The same things were measured in two ways. Each way mixes the same 6 hidden numbers, adds some noise and spreads widely along 3 directions of its own, which tell nothing about the thing.
Some things both ways: the first way, then the second way.
[-28  25   7   1 -40 -16  13  11   9   9  27]
[-17 -13  11  10 -15  13   5   0  -1   9]

[-9 25 16  1 -1 -9  6 -9  8 -7  6]
[-11  13   0  21  -5  -2   6   4  11 -13]

[ -2   9   0   8   8   6 -26   0   0  -7 -13]
[  7  -9   3   7  15   2  -4  -6  13 -20]

[ -6  -5   7  19  -7  -4 -18   9  -4   1  -8]
[20  3 -6 -1 -3 11  4 -1 12  9]

[-35  10  -6  12  -9  13 -14   6  -6  -9  -3]
[  4   5  11 -18  -6  -2  -9  -3   8 -10]

[  7  -7 -12  12   0  11  -8   4   0  -2 -16]
[-6 -1 -9  9  3  4 12 -7 -1 -4]

[ -3  15  -3  -1 -13   6   6  -6   7  -1  -5]
[-15 -20  11  27   6   4 -10  -5 -10 -12]

[  4  -3  -4  21  -4  -9   8   6  -6   3 -13]
[ 16  14 -13  39  -2  18  12   2 -15  16]

[  4 -13   6   8 -16 -18   0  12  -7  -1 -14]
[-15  -6 -15  -3 -15  -1  -9  -5   0  22]

[ -3   5  -5   3  -5 -13   5  11   1   1  -9]
[ 9 12 -8  6  0 -3 -8  4 -5  9]

[ -5  11 -11  21   4   5 -14   8   4   7   0]
[  9   1  -3  10  10  13  27 -11  -5 -19]

[ -7  -1   0  14 -18 -23   1  20  -2   8   4]
[  4  -5 -13  15  -2  14   7   6 -10  21]

[  5   6  22  -2  -1 -23   6  -5   2  -9  -9]
[-24  -3 -20  16  -5 -11  -3   6   7   7]

[ -3  10  -5   4   8  -7  -7   5  -3  -5 -18]
[  5   8 -14  21   9   2  -2   0   2  -4]

[ 2 21  4  0 -5 -8 -7  7 20  5 18]
[-10   0 -11  18   2   4  28   1  17 -14]

[  5   8 -10  13  -9   4  30  -5   9   4   3]
[  3  24   8  19 -15   8   9  -2 -19   0]

[ 10  15   9   7  11 -14  -3  -1  11   0  -1]
[ 30   5   0  12  20   0  -9  18   1 -14]

[  1  -2  12  11  -8 -23 -10  12  -2   8 -12]
[ 12  -3 -10 -18   0  -2 -16  -6   5  15]

[  2  -4   2  11 -10 -13  -6  11  -6   1 -11]
[-19 -11 -16  17  -5   4  10 -12  -6  12]

Other things, the second way, with their names:
z797: [ 28  24   8  -7 -23  23   7 -24  15   7]
z446: [ -7 -18 -20   9   9   7  10   2  31   6]
z915: [ -6   1   8  18 -17  16   3   8   3  15]
z322: [-18   5   0  -5 -17  -3  -4   7  -8  19]
z808: [-14  -1  -5   8  -4  -6  -2   6  10   1]
z697: [-13  -5 -11  27 -11  10  -4   3  11  19]
z772: [-21  11  -9   9 -14  -6  20   8   0   2]
z69: [ 10  -8   0  -8   0   3 -21   9  22   8]
z130: [  5   3   1 -17   6  -7 -14  -7  -5  -6]
z252: [ 16  10   3 -12   8 -10 -16   7  -7  -7]
z767: [ -6  -2   7  -7  -9   8   8 -19  11 -12]
z834: [-13 -19  13 -13  -5  -2 -28  -1   2   2]
z523: [  7  -2  -5 -11   1   0  -2 -12   3  -4]
z674: [24  3  3 32  8 19 -8 -6 -5 -3]
z625: [  2  14  -9  -3 -21   8   1  -8  12  19]
z97: [ 0 -2 -7  9  7 -9 -6 16  2 -4]
z503: [ 14  22  -1  13 -14   9  11  15  14   7]
z373: [ 20  11  17  14   7   5  -1   0 -15 -23]
z784: [ 18   3  -2  23  18   7   7  14  15 -19]
z208: [ -9   4   6  -2 -18   1 -14  11  19  19]
z158: [-10   8 -12  -2 -13   3   5  -6  26   8]
z279: [ 22   5  18 -11  12 -13 -35  -6  -3 -25]
z329: [ 26  27  10  -2  -7  10   7  -5   5 -10]
z536: [  9  -5  -7   1  -3   7 -17 -17   3   8]
z954: [  0   0 -13  26  11  -1  -4  -4  -6  -8]
z455: [-21  -7   0   0  -9  -1   0   9  -5  13]
z680: [ -1 -11 -10  16  -5  15  -1  -4  -3  23]
z103: [ -6  -6   6 -12  -6   6   6  -3  18  -3]
z202: [  6   7  -4 -10  -3   1  10   6  24  -4]
z357: [-17   7 -14   5  -3  -7  20   8  -8   0]
z135: [  4  13 -14   0 -10  -8 -12  -5  -2  14]
z832: [-20 -13   6  14 -18  11   6  -7  -2   9]
z879: [ -7  -5   8  27  -7  13   3  -1 -12  -3]
z483: [-12 -14   7   6  -8  11   2   2  -7   9]
z778: [  3   7   8  15  -6  12  19   3  22 -10]
z194: [ -6   7 -24   4  12 -14   7  16  17  -5]
z295: [ 15   1  -4   1  -4   9 -22 -21  -4  10]
z753: [ 6 -4 -7  2 -4  6 -8  9 31 14]
z129: [-22 -13  -7  37  -5  14  16  14   5   8]
z532: [19  9  0 22  6 15  8 -7 -3 -6]
z199: [ 15 -19  -4   4   8  15  -9 -10   3   8]
z200: [-16  -2  -4  -1 -19   2  -8   6  12  21]
z636: [ -7  -2  15  23   2   0  -6  -4 -24 -19]
z151: [ -8  -5   6  -2  12 -16  -5  18 -21 -15]
z757: [ 2 -6 -2 18  1  4  2 14  9 -1]
z607: [  8 -27   1  17  11  14 -16 -15 -16   3]
z424: [ 10  -8   6  -7  -9  11 -18 -29  14  -5]
z962: [-14  -5  -2   4 -12   1  -9  -6   6  14]
z630: [ -6 -13   4  22  10  10   6 -11   3 -22]
z297: [  3  -6  11 -29   3  -5 -22  14   3   3]

Some of these things the first way, each followed by its name:
[ -3  23  -9  -2   5   7   3  -8  10   3 -14] : z279
[ -8  21   0   3   6 -10   2  -1   1   2 -14] : z954
[-12   2  -4  10 -10  21 -16   2   5 -10   5] : z778
[-31  12  18  13 -26 -16   4   5  -7  -6  13] : z915
[  6  15 -16   0  -4  18  -7  -2  16   5  -3] : z630
[-10   0   6   5 -22  -4  14   2   4  -2   1] : z455
[-11  -6  -1  11 -20  -4  -6  13  -4   3  -8] : z625
[-12  18  10  10 -12 -14   8   0  -1  -3   8] : z879
[ -3   4 -15  18  -3  18  -4   4   6   3  -1] : z329
[ -1 -14   2  13 -15 -14 -11  15 -12  -1 -14] : z680
[ -3   0   5   6   7  -6  -7   3  -4 -16 -11] : z97
[-12  -2   4  13 -10   2  -4   6   0  -9   3] : z503
[  2  -1  15  12  -1  -7 -22   8   8  -6   7] : z202
[  8  -3  16   7  21  -2  -7 -11   2 -16 -23] : z194
[ -4  16  10   8  11   2 -16  -6   7  -7  -1] : z784
[ -8  14   0   2  -8 -36   3  22  -3   6  -3] : z135
[ -4   2   6   8 -28  -5  13   3   7   6   8] : z483
[-25  -4  16   4 -23   5  -1  -5  -7 -13  -9] : z208
[-24  38 -12   1 -11  -3  22   0   9   3  12] : z636
[-29   1  -4  11 -18  13 -23  13  -3  -9   7] : z103
[ -5   2  32  11 -11 -18   0  -5  -3 -14   5] : z129
[-33  10  -4   1 -27  -8  -5  16  -7  -1  -2] : z962
[ -8   4   4  12 -14 -15 -21  15  -4  13  -9] : z199
[-23   7  10   3 -10 -12 -37  19  -4   0  -3] : z446
[-38  -5   5  17 -17  -4   7   7 -21 -16 -11] : z322
